Each cloud of rows lies close to a flat space through zero, with a little noise off it, and is much wider in some directions of that space than in others. After each cloud: how many dimensions does that space have?

[[-18 -17  11  11  15   9   0 -19 -15  14   1  22 -12  14  20  34   2 -11
   -9 -17]
 [-20 -10  12  27  38   7 -28 -12 -66  12  31   6  -3  12 -15 -17 -33  39
   -3  -7]
 [ -3   0  -3  33  34  -8   0  17  -2   5 -15  14 -25  31  12  26  21   9
   11   9]
 [-15   9   5   5 -19  -9   1 -13  -5  18 -14  -8  11  -1 -11 -38 -11 -24
   10  -5]
 [-14   6  -7   8  -3   8  -2  -3  -5  -2  19   2  -1 -22  -7  -8 -13   5
   -4  18]
 [ 21   4   3  -2  14  -9 -26 -12 -14  -3 -10 -10 -12  -9   0  -1  -4  23
   -4 -26]
 [ 32  11 -18  -8 -30  -4 -35  -4  27 -22   7 -24   6 -44   5 -23 -18 -30
    9  37]
 [ 33  -9  11   0   7  -9 -37 -16 -26  -8  14   1   8 -13  13   3 -23  -5
   -6   8]
 [ 14   9  10 -20 -11   2  -3   0   3   8  -8 -12   3  -2   6 -13  -7 -11
  -18   2]
 [-42  27  -8  31   4  29  33 -12 -11  23   4  38 -25 -25   6  18   0  20
  -27  29]
 [ -2 -12  10  -3 -14  22  27  -6   2  13 -17   5  15  36 -12   4  13  12
    9 -31]
 [  2  -5 -11  11   2 -23   7  18  11 -14  -7  -7  12  18 -20 -12  16   6
   35  -5]
 [ -7   1  -2  12   9  -2   3  -1 -27  11 -17   7   7  19  -5 -21  -1  17
   14 -13]
 [-16  -1  -4  -1  -1   4   0 -10  12   5  -2   6 -14 -11  12  15   4 -16
   -6  -6]
 [ -4   8   1  10  -4 -11  12 -15  21   5 -23  13 -18 -12   8  25  21 -13
   -3 -11]
 [ 24   3  -7  -2 -23  -9 -11  -3  18 -17   1 -12  12 -19  -9 -12  -2 -10
   15  12]
 [ 15  -7   3  -8  -2   0   0   7   4  -3  -9  -1   7  13   8   5   6  -8
    3  -2]
 [-30   8  -8  14  -2  -3  20   3  18   9 -14  -2 -12   8 -20  -4  18   6
   15 -16]
 [-26 -41  19  -8  27  -9 -15 -12 -36   2  28   2  12  28  -3  11 -14  -1
    7 -46]
 [ 21  -8  16 -18 -14  -2  -5  12   6  -7  19 -22  24  15 -17 -19 -13  -7
    0  11]
 [ -7  11 -12   7  -6   8   7  24  18   8 -19 -20  -3  26 -14 -33   6   2
   21   8]
 [ -4 -13  23  11  23   2 -12 -11 -35  16   5   2  -1  29  -7   3  -9  18
   -5 -26]
 [-20   6 -22  -3  -4  19  36  14  -6  -3  -1  21  11  -5   3  -5   6  20
    3  12]
 [ 25  15   8  -3  10 -26 -30   3   5   5 -20 -25 -16  -3   5 -16   0 -11
   -5  -4]]
 -> 11

[[ -5  -3 -27 -58  24 -25  23  17  12 -13   7   4 -26 -11   7 -13  27  26
  -18   3]
 [ -1  -6  -3  -8  -1  18  -4 -25 -31  40  -7  -4 -23   1   1 -19 -46 -43
   34  -7]
 [-28  22  12  -3   8 -34  -2  53   0   1  20 -25  -3  10  25 -50 -13  38
  -13 -14]
 [  9 -36  19 -23  -8  -9  15  29  -2   0   6   1  22 -13   1   6  32  11
  -17 -22]
 [-28 -22 -31  19  19  -2  -7  23  17 -27  -5  18 -12   0  -9  -7  21   4
  -29  -8]
 [ 11   8  39  31 -29  19 -12   2   5  -9   5 -12  19  31  10  24   0   7
   -2  13]
 [  0 -18  12 -31 -14 -34  -4  30 -14   1 -14  37 -21 -17 -12   0  43   8
  -35  -9]
 [ -6   7  29  31 -16  -2 -23 -14  -3   4 -26  11  27  16   4   7 -72  34
  -10   8]
 [ 11  39 -25  37   9  14  -3 -33  -7  18  -3  -8  44  13   3  40  25 -24
   11  28]
 [  7 -31 -10 -43  18  10   7   9   7  -3 -25  -2 -20  22   2  12  13  -8
  -25  19]
 [-15 -18 -29  -3   7 -12  -7 -18 -30 -33  10  18  -1  -2  14  39  20 -15
  -35   0]
 [-23  18  18   1 -34   6 -28 -11 -28   4 -16  14 -11  38   8 -11  -7  16
   -8  25]
 [ -9 -16 -45 -15  25  37   5 -13  25 -30 -12  -3 -10  42  -1  32  36 -13
  -16  29]
 [  4 -11 -28 -46   4   8   3  -8 -14   9  10 -13 -14 -13   4 -27  36 -14
    7   5]
 [  0   2   0 -17 -10 -20   0 -14 -27  31 -24  36   7 -37 -16 -17  10   2
   10  -2]
 [  6  -4 -20 -21  18  10   7 -19 -16   8  -4 -16  30 -25   0 -17  27 -14
   13   4]
 [ 10  32 -49 -14  13 -25 -40  -5   4  33 -12  15  -4  -5 -30  18  12 -48
  -21 -20]
 [ -9  13 -10  11  -7   7 -16  -8  -2 -29  24  -1  -4  -8  -9  -8  35 -13
    1 -11]
 [ 16  40  26   8  -1  -2 -14   3  10 -12   8 -16   3  27  -4  25  -5 -12
   -2  -3]
 [ -7  34  17 -51  10  -2  42  10   5   5  -1   5 -26  19  -5  -7  28  18
   27  12]
 [ 19 -19   9 -32 -12  44  22 -20  46 -40  13 -30  -8  11   7  -5   4  44
   15  28]
 [ -5  15  -2 -15  36 -34  19  44  21  -5 -10  15 -28  19 -10  23   5  -6
  -24 -11]
 [ 40 -28  45  35  -7 -26   7  34   0 -26  -6  -4 -27 -47   5 -24  17   7
   -9  16]
 [ 30   1  14   8 -53 -15   4  14  30  16  37  14 -32 -12  -9  32  12   7
    7 -13]]
 -> 14

[[ 19  -5  33 -66  49  22  12 -64  10  -3 -12 -20   3 -24 -39  13 -39  -1
   40   3]
 [  5   9   2  -7   4 -17 -12  -5  -9   5   8  14  -2 -10   0  19  22  -9
  -13 -11]
 [  6 -20  10   0  15  28  18 -11  16  -5  -6 -10   6   5 -15 -13 -27  -4
   22   7]
 [  1  -4   8  -2   1  11   0   2   5  -2   1  -7  -4  -6  -7  -2  -5   1
    9   1]
 [-10 -47  12  21   1  75  47   3  42 -16  -9 -36  15  35 -10 -34 -77  23
   62  13]
 [ -8  -1  -8  20 -26  -1  -3  19  -1  -3   1   3  -2   8  15  -3  -2  -5
   -2   5]
 [ -1 -35  15 -12   3  64  42 -16  37  -4 -18 -33   8  23 -22 -30 -69  14
   62  15]
 [-12  -4 -13  28 -22   8   7  29   1   6   2   2   4  11  18 -17   5  -2
  -10   1]
 [  4  14   1 -15  10  -2  -8 -21  -4   6   2  12  -4  -8  -5   7   2  -2
   -4 -11]
 [-17  -6  -7  28 -11  17   9  18   3 -15  -1   0   1   8  12 -12  -9   6
    0   6]
 [ -1 -16   7   1   0  24  19   5  11  -1  -4 -11   8  12   0 -20 -23   8
   29   7]
 [-10 -11   5   4 -10  19  11   0  11   1  -2 -13  -1  12   0 -18 -21   6
   17   8]
 [  1 -12   2  -4   2  21  12  -3   9   1  -7  -6   1   2  -6  -9 -19  -3
   12   3]
 [  3  27  -8  11 -13 -52 -36  12 -27  13  15  34  -7 -11  19  16  47 -13
  -43 -11]
 [ -8 -12  10   5   0  25  12  -2  20  -5  -7  -6   5  10  -1 -11 -24   8
   14   0]
 [  3  16   0 -17   7 -23 -16  -6 -13  11  -2  10  -7 -16   7  13  25  -7
   -8  -4]
 [ -8  26 -24  21 -30 -48 -35  44 -26   6  25  26  -9 -14  28  19  69   4
  -56   3]
 [ -6  -7  -5  -6  -5  -3  -6  -1  -5  -2   7  -6  -8  -1   3   5   6   2
   -4  -6]
 [ 13  40  -2 -35  25 -33 -25 -30 -18   6  -1  20  -7 -35 -15  31  28 -11
  -23 -17]
 [  9   1  12 -49  35   6   1 -35  -1  -3   0   1   2 -20 -20  13  -7  -9
   10  -1]
 [  7  13   5 -24  12 -27 -19 -16  -9   5  10   5   0 -14  -5  22  17 -14
  -17  -3]
 [ -6   2 -18  35 -22 -13  -5  37  -2  -6   5   7  -5   8  21  -3  15   6
  -16   2]
 [ -6 -13   0   6  -8  11   8  10   8   5  -1  -6   5  11   9 -10  -8   4
   10   8]
 [ 14  29  -1 -30  12 -42 -26 -17 -29  10   7  19 -10 -25   1  28  46 -18
  -33 -13]]
 -> 2

[[-49  -2 -17   8  -1  -3 -13  -5  13 -31   2   8  39   8  16   8   3   1
  -15   8]
 [ 42  15  27   8   0 -22  -4  34 -28  -8   6   7  -5   4  26 -22  35   8
   -5  -1]
 [-16   2 -45 -24 -23 -19  -9  17 -18  -6  13  19  -9   7 -11  13 -28  22
    6  11]
 [ -3 -11  44  34  15  23  17 -11  16  23 -14 -11  -9   8  22 -11  18  -8
  -22 -20]
 [-17   8 -39 -33 -19 -22 -28  20 -31 -18  10  13   6  18  -6   9 -22  10
   15  22]
 [  4   6   6 -17  -2 -21  -7  29 -16 -32  13  12  23  14  16   3  38  33
   -1   9]
 [-29 -18 -12  27  -8  10  27  -3  20  35   1  13 -35  -4   2  -3 -30  14
  -24 -21]
 [-48  -6 -21 -11   1 -12  -5  10  12 -45  17  21  55   9  14  16  31  42
  -17   2]
 [ 52   2  10 -28   1   0  18   2  -4   5   8  -5 -13 -10 -20   7  19  12
   24  -3]
 [ 57  -4  27  52   4  12  35  -9  23  59 -11 -13 -70 -43  -9 -32 -24 -42
  -19 -34]
 [ 87   7  25 -20   8  -6  26   1  -4  18  13 -12 -31 -32 -27  -5  26   1
   26 -14]
 [  8   4   0  28  -5 -12  12  14   8   2   8   6 -11 -23   9 -18   4  -4
  -20 -15]
 [-39   5  14   5   7 -20 -20  30  -7 -60  10  18  65  28  46   1  62  38
  -27   7]
 [  4   1  13  -7  10  12 -11 -16   2  -4  -7 -14  12   3  -5   8   6 -13
   13   9]
 [ -8  -7 -12   9  -3  24   0 -33  14  37 -16 -17 -32 -10 -23   1 -55 -40
   10   0]
 [ 31  -2   4  -6   3  13  19 -15  10  22   2 -11 -20 -18 -25   4  -5  -8
   11  -9]
 [-38 -16 -52  -3 -19   0  15  -2  15  16   9  18 -18  -4 -19  11 -37  21
  -10  -9]
 [ 53  17  43  11  12 -17  -7  17 -20 -15  -1  -8   8  -8  23 -23  42 -13
    0   1]
 [-49  -8  -7  28   0   7  -2  -9  18   2 -10   3  10  10  14  -2 -15  -9
  -23  -7]
 [-24   9  17   1  -7 -28 -25  49 -39 -36   9  27  25  46  50 -12  39  44
  -24   9]
 [-39  -5 -30  18 -10  -3  -1   3  11  -3   4   6   5  -3   9  -2 -22   0
  -21  -2]
 [ 67  11  33  -8  16   7  11 -14   0  14  -7 -24 -16 -31 -24 -10  13 -33
   27  -4]
 [-14   9 -10  29  -5 -10 -10   1   3  -2  -5  -2   1 -16  10 -14 -19 -30
  -16   1]
 [ -8   1  -5  22 -11 -13   3  25  -7   6   7  11 -16   0  19 -15  -7   4
  -24  -9]]
 -> 6

[[ 18  -3 -27  -7   2 -19 -33  12  15  18 -58  -9  -7 -29  14 -20 -21   2
  -21  13]
 [ 47  10 -15  -1  -9  19 -45 -54  -4   9  -9 -11  15 -37 -26 -33  34 -42
  -17 -39]
 [-10   5 -12   5   7  14 -13  -4  18  25 -46   4  -5  -1 -12   8  -1  -2
   11  -4]
 [-22  12  12  11   8  -1   8   4  19  -2  -9  16  14 -15  -1  -7  -6  16
   -5  -2]
 [ 42 -16  29 -23 -15   0 -26   7   6 -13 -11  15  19 -14  51   4 -16   7
  -21   2]
 [ 24   7 -22 -22 -19  28 -24  -7  13  11  -2   7 -11 -20  -6   0  -1   5
   18 -34]
 [-17 -28  24  19  18 -17   2 -19 -10 -14  22  10 -20  21 -12  40  11 -13
    6  -3]
 [ -2  -1 -18  11   2  14 -36   5  -9  -2   5   4 -22   1  -9  27 -12  24
   -2   4]
 [  4 -16   6 -23   2   3 -11  40  12  -5   2  -6   9  -6  18  -3 -12  -1
  -23 -13]
 [-20   2 -28   9 -11 -10  33  13  16   1   9 -44  25  -7   9 -13 -12  -1
   -7  -7]
 [  4   2  12   4  -3  28  13  -3  -1 -11  32   3  13  25  16  17  -6   2
    0  -5]
 [ -8  -2 -18 -10  35 -20 -34  -5 -10   0  -4   7   0  25 -26  -3 -15 -20
  -31   1]
 [  4   3 -13 -26  24   6 -31  10  18   1  16  21 -36  -4  -4   2 -19   5
    4 -23]
 [-35  20 -26  15  16   6  32  -7  -7  16  31 -40 -29  13 -31 -10  30 -11
   33  -5]
 [-15   6 -11  12 -10   2  16   9  -2  -5  33 -36   0 -16   1  -7  16   5
    7 -13]
 [-20  36 -37  -2  29  -8 -14 -29  -4  22  -1 -33   0   9 -44 -33  29 -38
    6 -16]
 [ 44 -16  23  15  -3  25 -19 -31  10  -8   6  14  17 -18  22  -6   2 -17
  -35 -17]
 [ -2  -2  12 -39   7  -5   3  -1 -11   9   7 -13  -2  -4  11 -28  11 -11
   -2 -10]
 [-22 -25  12  25 -14  18  47  31  11 -12  17  16  13  11  12  28 -33  32
   -9   6]
 [ -2  -8  10  -2   4  -2  18 -11   8  -2   3  44 -19   3   5   9 -26  21
   11   1]
 [-26  10 -23 -39  12 -35 -15 -11   2  37 -52 -40 -12 -27   6 -29   7  -3
   14  -2]
 [ -1  -8  15 -26  25 -18   4 -45  -3   3  20  11 -24   1  23  -7  -7  -3
    5 -13]
 [ -9   0  -2  68 -10  12  -6 -34   6 -16   4 -13  38  17  -9  50   5  -3
   -6   5]
 [ 38  16 -15   3 -34  -2  -4 -24 -13   5 -25 -28  38   7  -1 -12  21 -30
    4  12]]
 -> 14

[[  3  13   5  14 -21 -11  24  -6   0  13  18  27 -28  -5  -1 -15 -28  -5
    0  -4]
 [ 14 -12   6 -38  -5  -7  13  22   8   3  -4  25  19 -11  24   0  -6  22
    6 -29]
 [  8   3 -17   6 -23  -3 -20  17  -5  -3   1  12 -25   4 -30   2 -11  10
  -37 -18]
 [  5   9   3   9  23   5  22  15  14  29   4   3 -20 -26  -6   6 -37  29
  -11  -6]
 [ -5  14  -5   5  -4  -2  -5  41  42 -18 -57  27 -26 -22 -10  25   5   3
    7  17]
 [  8  49  -7   7 -15 -11  14 -16 -22 -10   8   7  54  -7  32  -7 -39 -11
   -3 -27]
 [  1  -7 -10   1 -14  22   3  25   4   0   6 -12   6 -13   7  -8  -5   7
   12   1]
 [ 16  -6 -19 -19  13  -4   4   1 -17   2 -17  -6 -17  23  -8  11 -16  -7
   40  13]
 [ 20   9  11  20  -8   7   2  15  -8 -13 -11 -31  -9   8   6  18 -11   0
    2   5]
 [ 11 -15 -10   3 -22  -4   5 -18  -5   0 -13   5   2   2   7   1  14  15
   18  -4]
 [ 25 -11  -6 -13   2  31  -5  16 -21  12   0 -22 -26   1 -19 -19  23   1
    2  15]
 [-13  17  16  38  13 -34  17   8  33   3  16  10  16  12 -16 -27  -5 -24
   24 -30]
 [  1  -8 -15  -1   8 -19  -3   2   6   3 -23   8 -26  10 -18   5  -3  18
   30 -17]
 [-31  18  -1  -8   6 -14   8  -2  -1 -12 -28  19   1  -5  15   7 -12  -8
   10  -8]
 [ 12 -23  14 -16   1   2  21   8  12  16  -4 -10 -16  -5   6  -9  12  17
   21 -19]
 [ 18  19 -18 -29   5  10 -15   1   4 -10   2   6   1   0 -12  -2   4 -17
   16  25]
 [-11  14   2  16  -8  17  -8  -4  51  -3  -8 -16  -2 -37  -2  10  14   3
  -11  13]
 [ -8 -44   7 -31   4   2  30  -9   5  19 -16  -8   6  -3  22  12   1   2
    8  -1]
 [ -1   7  -3  -4  -8   0 -13  -1 -34  -4  -3 -20   9   3  26   3 -23  -6
    7 -33]
 [ -1  26 -18 -17  18   5  -6  26  -6 -19 -34  15  44   0  -4  -2   8 -14
    0   8]
 [-18 -54  -5 -30   7   6 -22  -7  17  -1  -3  -4  -1  -1  19  24  20 -14
   40  27]
 [-36  13 -22 -46 -14  -1   0 -13 -17 -38 -15   7  28  15  12   9  -9 -13
  -10   0]
 [ -7 -22 -20 -17 -17  -4  -7   4  -4   0  -6  20 -13   4  -9  -5   3  10
    8 -10]
 [ -9 -31  14  12   3  18   4  18 -11   4  24 -13 -25   5   3  -5  11  23
    8  14]]
 -> 16

[[-17  10   7  -3 -19 -30   4  16  -4   8   8   2  -3  31 -16  -2 -11  26
   -1  -7]
 [-13 -32  -8   1 -15   4   0  15 -10  26  10   7  -9 -23 -18   3  -2   5
    9 -24]
 [  1  -9 -42 -16 -24 -42  16  19 -12  -3 -17 -11   6   5   1   3  -2  26
    8   8]
 [ -7  -4  -7 -14 -30 -41  -2 -20   7 -11 -25 -17   3  42   3  19 -24  19
    9 -14]
 [ -1  -1  18  -8  19  10 -18  -7  14   8  -5  13  -9  20   2  -5  -4 -14
   -1   3]
 [ -7  23 -16   1 -14  12 -24   0  11   8 -18   5   4  30  -6 -14 -19 -11
    4 -12]
 [-12  -9  24  24   9   1 -20  11  18  23   2  19 -40  16 -21  23  22  -4
    6   7]
 [  3 -15  16 -17  25   7  13  21 -31  24  24  12  -9 -31 -14 -41 -12  18
   10  -8]
 [-19   7  19  13  18  20  20  44 -14  -5  44   0   5 -18   4 -21  17  14
  -13   5]
 [ 15  33  14   4   6 -10   1  12 -12   8  12   3  -4 -14 -10   1  12  -9
  -16  20]
 [-25  14  29   6  20  24  12  50  -5  -3  53   2  17  -9  -2 -46 -15  23
   12  -4]
 [-24  -8   1 -11 -11   5  -9  11  -2  10 -14 -10  14   8  18  14   1 -27
  -28 -18]
 [-14 -14 -31 -15  -5  -3  14  11 -25   5 -17   2  -1  26   7 -24  -3  22
  -15 -12]
 [-15  -8   6  -2  23  11   1  30 -13  11  -4   2 -16  -5   8 -19   1  11
   11   2]
 [ 19   1  -2  -8   3  -3  19 -16 -14  -9  17   1   4 -18  -8 -25 -15  23
   15  -4]
 [ 23 -11 -52  -8  -4  16  12 -14 -15   1  -5  15   9 -16  -4 -24  13  -3
  -14  -3]
 [ -8   9  55  14  22   4   7  16  15  -8  48   1  -4 -10  -8  -2   0  15
   20  12]
 [ 34   3  10  19   2  -7  11 -21 -25  10   3   5 -29 -50 -25   9   8   8
   12   5]
 [-12 -10 -33   5 -12  34 -33   8  38   9  -6  19  18  22   7  15  29 -57
  -29  -3]
 [ 32  27 -28  12  -6   5 -11 -36  12  -6 -10  18  -8  12 -19 -11  -8   1
   13  10]
 [  7   8 -32 -10 -17   3   4   2   4 -15  -4 -16  24 -17   5 -30 -43  13
   41  -9]
 [ -2  10  11  10  28  11 -20  31  29  12  16  20 -11   7  -8  -6  16 -13
   14  31]
 [-26  -8  -1  12 -22 -21   9  13   8 -23  -2 -23   6  16  17  35  15  13
  -10   1]
 [-18   2  -2  -6 -11 -28  13  12  -9 -12 -19 -21  -1  26  15   1 -11  31
    6   0]]
 -> 11
